The rows are grouped in 3 different ways at once. Each group adds its own fixed numbers to the row, and there is some noise. The rows also spread widely along 11 directions, which tell nothing about the answers.
In the rows, 128 means zero.
Known rows, each followed by its group in each grouping:
[125 102 110 150 127 111 123 142  98 122 125  80 128 103 134 126 155 107
 116 169 170 116 126 145 181 144 155 122 135 177 120 127  94  92 108 131
 147 146 126 132 145 118 142 153 117]
(3) Bibof j350
[118 135 143 100 123 128 161 135 148  93 149 150 136 149 120 117 108 176
 150 100 107 102 157 161  80 134 145 122 117  82 102  96 109 119 159  90
 100  95 173 128 134 192 144 122 198]
(4) Bibof j493
[133 145 145 129 149 147  75 178 115 133 113 120  69 114 120 142 139 136
  94 115 124 155 130 103 144 121 139  83 125 126 130 133 103 108  81 135
  95 107 134 104 131 124 130 157 100]
(4) Zaden j350
[129 128 121 170  99 121  94 160 118 130 137 100 133  77 105 175 176 124
  76 162 138 107 105 124 176 131 138 107 160 166 123 167  89  80 119 127
 120 149 106 135 110 154 118 178 114]
(3) zavup j889
[132 103  99 159 139  90 159  95  96  93 115 102 173 112 145 114 141 106
 151 153 181  87 136 150 165 166 106 154 126 173 114 150 138 122 172 142
 172 171  86 134 100 118 162 152 123]
(2) zavup j351
[123 155 165 122 117 148 136 124 156 104 111 153 129 148  91 154  83 135
 147  83  92 137 152 127  89  90 105 117 113  68 123 141 143 156 131 150
  78 128 126  99  68 108 126 119 115]
(1) Zaden j351
[142 127 119 163 102 131 108 150 105 104 118  89 133  81  95 164 155 120
 105 157 151 106 130 122 167 126 136 111 141 160 113 169 108  93 135 149
 122 172  95 126  92 130 122 181  97]
(0) zavup j889
[140 138 132 133  90 130 143 115 130  95 132 122 130 161  99 185 107 122
 150 129  94 118 138 144 112  99 133 133 145 100 136 157 115 144 147 174
  87 159 114 124 104 101  84 131  77]
(2) Bibof j493
[136 120 128  86 141 138 179 127 131  71 135 127 117 175 131  89  80 163
 179 135 131  94 147 181  63 147 175 135 121 112  81 107 124 114 175 108
 145 133 178 141 155 156 148 139 185]
(1) Bibof j351
[146 128 135 116  85 114 165 113 117 101 114 133 175 114  60 137 142 133
 137 138 114 126 159 155 139 110 146 126 117 128 123 116 145 138 178 127
 109 130 132 110  60 152 102 130 123]
(0) Zaden j350
[126 124 126 133  90 122 157 109 134 111 133 108 182 115 110 131 141 119
 136 143 137 109 140 121 128 122 134 173 134 130 147 104 137 120 158 105
 114 127 133 152  83 148 122  84 156]
(1) zavup j493
[129 131 131 164 163 107 107 160 127 159 137 183 134  44 123 125 157 147
  83 159 157 143 105 126 157 140  97  83 131 167 102 160 168 126 142 101
 152 116  76 103  95 161 152 209 120]
(0) Bibof j350
[146 101 111 114 104 108 172 120 105 115 139 105 146 143 131 134 126 113
 152 176 142 100 110 158 135 133 169 155 140 162 128 120 124 125 162 133
 160 165 131 144 131 129  89 141 102]
(2) Zaden j493
[120 125 149 113 123 171 114 140 175 109 156 138  74 186 156 167  70 150
 137 117  91 123 106 133  49 112 151 128 144  81 134 140  92 119  82 117
  91 119 175 137 174 125 107 107 154]
(1) Zaden j350
[122 146 154 111 108 120 112 128 153 150 116 182 175 128  88 152 139 135
 112  50  81 136 154 134 125 121  91 107 113 112 139 113 135 148 107  86
 114  92 135 131 113 201 116 112 146]
(0) Zaden j493
[133 103 135  98 101 119 153 122 107 151 124 120 135 165 116 134 132 104
 131 151 111 135 122 153 144 113 178 130 133 130 150  85 103 139 105 127
 129 113 161 127 156 126  65 100  90]
(2) Zaden j350
[143 140 147 120 117 112 138 145 106  78 127 141 123 132  96 143 127 156
 134 109  97 113 150 160 111 119 143  83 131  97  89 147 119 123 175 149
 101 136 122  96  99 150 111 182 110]
(2) zavup j493
[114 131 147 129 148 124  88 138 126 143 107 150 114 149 138 152 131 122
 107  56 100 145 143 138 145 142 104  88 128 122 132 149  91 125  58 126
 124 126 121 130 175 144 134 149  98]
(1) Bibof j493
[129 129 138 140 112 126 130 140 132 117 131 131 115 119 103 176 129 132
 109 154 114 120 118 140 140 121 131 114 150 126 127 169 101 112 133 145
 105 149 116 117  95 120 110 163 100]
(4) Zaden j351
[114 127 150 126 116 133 147 103 135 127 128 135 125 121 111 130 124 127
 121 150 107 143 131 119 140 112 134 129 127  80 153 113 129 133 137 149
  88 120 133 113  88  84 110  91 135]
(0) Zaden j351
[130 100 124 128 149 108 143 142  95 129 129 128 126 123 146 107 136 126
 125 150 155 100 115 156 152 156 148 110 132 152 100 125 109 106 140 119
 169 134 127 129 157 145 136 167 129]
(2) zavup j351
[140 105 128 138 127 111 150 135 136 106 156 168 124 123 142 164 104 143
 127 163 124  96  85 186 101 142 138 108 164 150  82 195 124 124 166 131
 168 183  99 125 134 153 106 220  96]
(1) zavup j493
[115 115 117 177 131 117  97 115 111 125 135  86 124 103 166 153 166 106
 101 151 154 123 111  92 179 147 110 144 150 137 167 154  98  97 104 153
 113 147  90 143 122  87 137 113 116]
(2) zavup j493
[128 159 142 166 149 131  86 129 147 129 134 171  92 113 123 187 120 131
 102 121  90 163 107 119 126 111  86  86 155 105 133 201 141 149 124 181
  92 146  71  96  94  81 119 179  63]
(3) Bibof j493
[130 149 145 115 118 144 114 128 138 140  96 136 141 139  89 138 116 113
 134  79 109 141 155 113 129 103 107 123 107 114 144 107 139 147  98 126
 107 114 137 126 106 124 123  91 122]
(0) Zaden j351
[131 116 134 115 132 112 137 124 109 145 130 134 124 135 109 119 154 122
 101 162 102 136 112 153 155 133 171 109 154 131 138 107 109 111 134 123
 135 109 147 131 145 128  96 123 121]
(3) zavup j351
[125 136 124 151 130 111 114 123 129 113 118 134 160  92 106 136 167 145
 102 121 134 117 149 132 159 160  98 121 132 147 129 156 123  98 140 107
 129 126 108 144 104 170 162 147 166]
(0) Bibof j351
[130 126 120 157  85 127 118 126 131 112 125  95 156 124 114 184 134 104
 131 132 145 108 135 116 145 114 111 154 133 147 148 146 108 124 110 137
 107 154 111 137  97 126 114 120 106]
(2) Zaden j350

New rows, each followed by its group in each grouping:
[115 126 131 138  99 115 150  93 134 109 136 119 171 114 107 137 148 131
 130 133 121 123 153 128 146 131 120 153 129 105 155 113 127 126 154 125
  98 123 125 142  84 131 129  84 164]
(0) Bibof j493
[113 119 141 130 122 126 151 122 158 126 158 170 141 150 150 151  89 139
 152 110 115 104 120 155  87 123 113 128 130  95 113 128 121 154 130 114
 120 124 126 125 144 147 124 131 142]
(2) Bibof j493
[123 117 143 106 187 131  95 142 114 138 138 141  65 133 175  97 142 153
 103 125 112 153 105 124 130 164 153  85 130 114 133 118 109  98 101 119
 136 103 152 124 187 128 134 143 154]
(0) Zaden j493
[128 132 129 132 120 132 132 102 128 140 115 128 149 143 121 135 121 100
 145 124 127 144 136 105 131 106 112 154 116 121 168 103 151 162 117 138
 108 114 119 122  96  94 111  74  98]
(2) Zaden j350
[121 151 139 152 128 163 101 154 165 115 119 125 116 115 124 165  83 120
 146  88 150 121 143  88  98  91  84 133 101 112 126 135 135 149  93 132
  83 129 110 110  82 113 160 121 123]
(4) Zaden j350
[127 147 130 166 149 129  65 178 129 142 119 130 127  66 135 145 163 131
  81  92 152 126 121  92 155 141  88 107 134 166 121 163 127  94  91  95
 139 126  92 140 118 175 168 177 130]
(1) zavup j493
[117 125 143 104  90 134 150 139 167 103 168 138 143 150 118 153 114 162
 136 124  94  97 123 154  78 124 160 135 141  97 120 107 100 105 141  82
 102 104 186 145 136 195 108 105 206]
(3) Zaden j493
[139 143 117 151 139 166  99 149 134 101 127  78  65 133 136 151  87 110
 148 165 149 139 113  99 110  94 144 129 137 129 131 148 131 127 113 181
  94 156 117 118 122  41 134 130  86]
(3) Bibof j350
[123 126 135 135 126 119 134 137 129 150 140 154 151 110 121 126 146 139
 108 145 126 113 112 129 128 134 125 131 141 130 129 114 131 118 143  90
 132  96 131 137 122 168 124 126 156]
(2) zavup j351
[141 153 109 158 156 116  89 120 118 105 104 112 150 109 127 130 160 112
 123  97 144 134 143 106 151 150  87 131 129 169 144 150 158 118 138 131
 138 141  91 142 102 134 165 133 121]
(3) zavup j493
[114 147 138 147 125 132 125 105 133 117 129 121 122 126 122 148 139 132
 118 123 106 148 147 105 143 117 115 136 137  85 167 126 115 132 126 151
  66 115 116 120  89  92 131  89 123]
(4) Bibof j493
[112 119 142 149 158 100 135  73 125 137 126 172 142 124 137 122 151 115
 108 134 102 162 126 140 159 138 105 105 139 100 156 129 143 154 140 150
 109 102 101  95 100  87 126 107 107]
(3) zavup j350
[134 141 129 152 149 137 103 147 134 139 126 148 102 113 123 161 124 124
 102 146 126 132 104 118 134 123 111 113 151 137 129 166 127 123 125 139
 121 136  97 125 113 112 127 161  93]
(4) zavup j351
[144 135 140 133 119 110 129 132 124 105 132 163 123 138 110 176 123 140
 126 116  91 126 124 161 119 126 117  95 141 116 110 183 126 142 150 155
 121 156  97 102 107 141  95 192  75]
(2) Zaden j493
[121 151 142 145 129 143 111 126 132 115 114 110 128 112 111 128 142 130
 112 118 123 138 147  93 133 122 115 136 134 101 152 125 127 110 125 127
  82 107 127 132  85 112 146  95 151]
(1) zavup j351
[129 111 121 123 124 107 165 124 123 122 127 125 175 109 118  96 126 117
 150 139 164 109 137 157 136 131 137 138 105 162 109  89 153 139 153  95
 161 124 138 120 101 160 146 129 150]
(3) Zaden j350
[133 108 131 119 172 145 154 116  84 148  98  88  85 126 153  62  94  77
 154 182 170 153 116 108 155 102 168 134 113 130 136  81 157 152 127 181
 143 144 119 104 118   4 130 100  60]
(1) zavup j351
[131 116 119 139 171 116  90 148 116 145 113 121 109 124 165 128 126 103
 122 101 152 128 111 136 152 154 108 103 122 182 119 150 123 124  77 130
 179 154 105 130 170 129 153 174  91]
(3) Zaden j493
[117 124 137 123  95 149 109 168 139 181 143 108 130 126 130 151 134 107
 108 129 131 121 105  92 134  99 146 149 134 132 163  75  98 115  65  86
 117  97 162 157 159 155  91  80 140]
(2) Zaden j493
[138 126 115 140 103 111 141  73 133 111 105 133 187 153 102 175 135  93
 139 120 111 135 139 145 141 132  97 164 140 158 169 165 146 155 132 140
 137 163  99 144  87 127 103 107  81]
(1) Zaden j350
[117 121 131 125 130 128 132 101 141 138 121 138 153 154 125 123 118 104
 139 111 118 135 135 131 125 118 122 137 123 117 153  87 136 154 108 115
 120  98 146 128 131 123 124  65 134]
(3) zavup j350
[129 108 125 130 120 110 124 137  85 120 116  70 125 103 132 122 178 113
 103 150 148 130 128 126 188 155 164 130 141 160 147 127  89  79 112 132
 140 149 134 140 132 126 123 142 117]
(1) Zaden j493
[118 108 141 112  98 102 174 100 117 122 130 139 166 144 109 133 136 123
 131 131 105 123 144 173 149 130 151 127 140 114 134 114 108 133 140 124
 126 134 139 129 124 141  99 121 115]
(1) Bibof j493
[152 127 106 125 165 123 110 134 116  82 116 108 110 151 146 124 120 130
 154 120 147 116 131 153 111 164 133 118 124 179 104 161 132 110 133 128
 169 159 130 137 157 147 157 170 131]
(3) Zaden j350
[141 128 122 120 162 133  99 150 109 137 118 121 108 134 149 113 139 129
 126 127 143 137 121 114 128 146 137 121 122 158 135 114 131 115 104 109
 149 108 139 134 163 149 135 136 131]
(2) Zaden j350
[113 136 114 167  81 131 136 127 180 115 137 122 197 113  98 181 103 113
 148 109 154  75 143 133 115 109  79 167 128 146 117 145 125 134 122  96
 116 146 116 154  84 166 158 109 169]
(3) Bibof j351
[134 120 147 124 124 100 131 126  99 103 108 138 134 119  95 134 163 139
 104 112 104 140 149 166 160 149 142  85 132 130 118 158 107 113 135 132
 121 132 125 101 104 155 118 179 106]
(1) Zaden j350
[128 133 121 113 156 140 116 128 142 139 144 125 119 138 159  99 133 137
 128 136 126 136 109 109 103 144 142 152 130 139 156  88 145 112 123  88
 142  93 163 156 158 152 137  83 185]
(3) Zaden j493
[128 130 130 134 102 160 149 101 144 127 113  95 142 137 106 135  82  84
 163 150 143 125 136  90 121  72 126 176 121  98 160  89 150 159 128 160
  90 140 126 135  80  47 113  39 112]
(0) zavup j351
[137 115 110 121 146 143 158 117 140 129 143 127 135 135 162  98  88 119
 173 173 173 117 107 115  88 120 133 176 113 150 135  93 179 156 157 112
 157 124 132 135 120 110 134  94 144]
(2) Zaden j350
[121 116 127 142 114 151 144 140 134  76 149  81 108 129 145 132  96 134
 155 156 158  78 125 144 103 118 160 127 127 114  89 127  92 101 136 141
 112 157 145 121 131 113 146 142 157]
(3) zavup j889
[115 101 150 102 140 136 120 155 124 134 140 126  77 155 152 122 108 133
 123 129 116 127 112 158 118 129 183  83 124 111 109  99  77 110  77 120
 123 108 180 109 192 127 115 136 136]
(3) Zaden j350
[135 123 130 125 135 128 138 112 107 105 125  95 105 128 124 111 140 123
 131 174 128 149 125 124 141 125 168 128 133 121 150 107 132 118 147 153
 106 121 143 112 104  81 114 106 121]
(3) Zaden j350
[137 123 112 129 189 111 127  87 114 111  99 152 140 157 154 105 120 115
 150 102 140 133 143 146 132 164  92 129 116 157 135 136 151 154 138 134
 161 135 101 122 136 119 165 129 103]
(4) zavup j350
[138 142 130 111 159 134 116 123 123 128 122 133 101 148 138 124 130 131
 127 123 109 152 125 113 121 137 132 127 129 124 155 121 136 132 131 137
 121 116 132 129 131 118 123 119 112]
(4) Zaden j493
[107 109 141 147 131 123 131 154 155 132 164 159 125 104 172 150 105 147
 129 125 149  89  98 141 107 136 106 118 128 123  95 144 115 126 118 100
 141 132 115 120 137 163 142 172 155]
(2) Zaden j493
[142 150 122 109 182 146  97 144 145 124 125 161 103 154 145 119 114 155
 131 100 119 140 122 119  78 148 114 121 119 149 131 131 148 128 119  89
 143  97 148 139 158 176 153 134 155]
(4) Zaden j350
[124 116 122 130 103 136 166 108 163 153 135 146 185 135 132 140  84  89
 162 129 149 105 112 124  98  97 107 186 127 147 141  98 170 173 132  97
 153 140 119 155 108 137 115  77 119]
(1) zavup j493
[121 110 113 131 204  97 139 119  89 125 121 110 135  80 188  38 168 136
 130 138 201 122 135 119 169 194 118 134  97 174 122  89 148 104 151  94
 182 115 116 126 125 147 206 145 180]
(4) Zaden j493
[146 127 127 109 148 163 109 184 120 149 144 106  65 129 147 119 108 126
 123 170 145 126  89 102 106 104 183 123 145 146 123  97 119 108 112 120
 134 122 154 140 169 117 110 137 112]
(4) zavup j493
[140 126 138  99 123 130 134 160 110 135 124 121 114 127 102 118 142 140
 115 142 125 132 134 138 134 124 174 110 123 138 123  92 109 110 124 102
 118  97 169 118 132 162 110 134 131]
(4) Zaden j350
[125 124 134 121 140 145 124 136 144 178 143 151 118 144 157 127  99 108
 133 138 128 134  93 106 106 100 129 139 134 121 149  88 147 158 104 115
 136 106 131 136 157 111 100  90 103]
(2) zavup j493
[123 124 126 147 135 132 116 142 111 144 103  93 150  94 122 107 141  95
 119 123 174 120 140 102 166 128 116 141 118 159 133 107 131 112 101 111
 139 131 118 143 109 122 161 114 129]
(1) zavup j351
[118 120 122 130 143 106 132  98 114 153 125 131 135 135 139 128 158 113
 106 147 116 150 125 130 171 147 132 139 142 133 174 114 114 131 115 135
 129 117 121 136 140 106 114 101 100]
(4) Bibof j493
[136 145 124 121 141 126 116 132 137 105 125 150 121 161 109 157 131 159
 118 110  96 120 141 156 108 156 121 117 146 129 123 166 102 104 133 113
 121 124 140 148 148 175 137 151 144]
(4) Bibof j351
[142 149 120 139 171 146  86 144  90 106  83  75  97 133 136  98 120 109
 156  94 168 147 172  86 139 121 114 121  94 139 132 108 144 133  99 158
 113 123 115 113 125  78 176 117  99]
(2) Bibof j350
[101  94 146 147 141 103 114 151 123 145 137 151 114 116 165 157 132 127
  96 108 139  97 105 166 165 163 108  82 130 134  99 167  60 102  69 118
 151 142 114 115 172 152 136 197 122]
(2) Zaden j351
[115 137 136 140 121  95 143 109 140 131 127 172 191 104  89 126 158 139
 115 108 117 129 155 158 145 139  99 113 121 131 124 116 148 144 151  90
 121  92 120 114  84 184 145 130 156]
(3) Bibof j350
[129 134 133 130 162 158 108 155 146 176 133 150  88 125 142 132 101 116
 112 156 137 138  86  96 114 104 127 130 142 132 142 116 143 136 104 118
 131 108 124 132 143 104 125 117 108]
(4) zavup j351
[147 114 124 123 115 113 148 114 101 123 124 130 125 147 112 153 135 111
 127 175 110 140 113 152 145 122 157 126 146 141 144 142 127 142 149 162
 130 147 116 114 115 101  73 146  59]
(2) Zaden j350
[112 115 143 135 122 102 148 109 115 131 129 135 149 116 139 126 138 117
 128 117 128 126 136 137 155 130 115 120 119 106 136 115 121 144 129 137
 118 129 110 107 103 116 121 127 113]
(2) Zaden j493
[132 127 123 122 112 132 143 139 143 126 152 131 144 135 139 136 119 138
 142 144 134 103 110 128  96 128 134 155 134 141 133 117 137 123 144  93
 142 126 142 151 132 167 115 117 156]
(2) Zaden j493
[122 126 131 133 120 104 132 106 107 158 102 127 173 126 119 125 145  83
 132  94 133 141 146 115 176 118  99 137 107 144 163  95 139 161 103 130
 135 125 104 124 105 117 117  93  81]
(2) Zaden j493
[134 131 130 104 136 148 140 107 140 102 137 117  95 181 147 142  94 133
 155 136 103 131 122 128  89 121 151 147 135  99 156 121 116 135 130 150
 101 134 151 137 142  95 107  91 123]
(4) Zaden j493
[120 127 150 107 106 112 153 107 125 113 129 140 157 136 103 128 155 146
 118 106  89 135 151 147 130 136 141 128 131  95 149 110 115 118 145 104
 102 105 153 131 104 167 110 105 158]
(1) Zaden j493
[151 172 119 146 100 147 104 112 135 115 111 110 144 136  77 182 140 108
 122 125  98 147 141  83 125  90 108 162 151 123 185 139 150 141 145 155
  71 131 107 147  62 105 100  77  85]
(4) zavup j493
[139 155 152 118 133 141 117 150 124 151 110 153 110 124  76 132 132 131
 104 133  92 170 132 119 131 100 143 100 140 112 136 128 143 136 127 136
  98 107 127 114 105 114 103 140  83]
(1) Bibof j351
[150 143 119 121 127 126 118 126 113 101 119 117 131 129 104 132 150 145
 127 134 114 136 143 126 130 139 142 129 138 142 138 134 137 107 155 130
 121 133 132 145 124 147 123 133 134]
(0) Bibof j493
[104 114 162 115 100 142 159 133 163 110 146 142 121 144 127 147  81 142
 140 125 114  99 124 154  92 110 144 124 125  77 105 127  96 126 117 120
 100 131 158 118 119 131 119 125 157]
(1) Zaden j351
[114 118 129 149 132 118 130 112 131  97 144 111 134 121 149 132 137 131
 129 127 133 109 132 134 130 142 126 130 136 114 130 129 108 107 136 130
 111 129 127 132 122 127 150 115 164]
(3) zavup j493
[115 116 130 141 144 102 148 106 127 133 155 151 131 110 147 123 143 136
 115 166 126 132 108 151 148 149 133 119 148 125 129 134 130 126 155 132
 134 127 114 118 120 119 127 146 133]
(3) Bibof j493
[135 124 116 124 132  98 138  90 123 137 132 143 160 139 126 135 163 117
 114 142 102 139 114 147 150 152 126 143 148 159 164 133 142 131 149 119
 153 130 124 146 125 147 105 114 121]
(3) Zaden j493
[128 145 131 159  78 102 120 108 129  81 119 131 176 135  82 207 151 132
 127  81  92 110 169 151 148 130  85 123 143 114 134 190  99 126 141 155
  84 160  90 130  80 154 115 153  99]
(2) Bibof j493
[126 132 134 134 143 111 125 166 125 134 148 152 136  81 121 112 147 151
 105 133 142 118 124 148 137 138 135  93 128 147  88 121 134 113 148  94
 144 112 125 118 122 182 150 185 156]
(3) Bibof j493
[125 146 133 134  91 154 123 149 188 114 156 150 150 140 116 186  88 147
 142  98 114  88 126 123  63 100 103 152 138 111 120 131 121 129 129  85
  98 120 141 156 114 191 127 109 169]
(4) zavup j493
[131 124 117 136 134 147 124 134 132 109 133 103 115 143 154 133 102 123
 146 144 152  99 120 116 102 129 130 155 133 130 130 125 119 110 127 128
 128 137 134 150 144 115 143 108 147]
(2) zavup j351
[154 132 123 119 180 136 102 153 102 153 117 136  83 101 148  98 126 119
 121 155 148 159  99 106 136 126 140 106 125 168 126 131 174 136 132 143
 169 141 103 116 134  96 124 167  80]
(0) Zaden j493
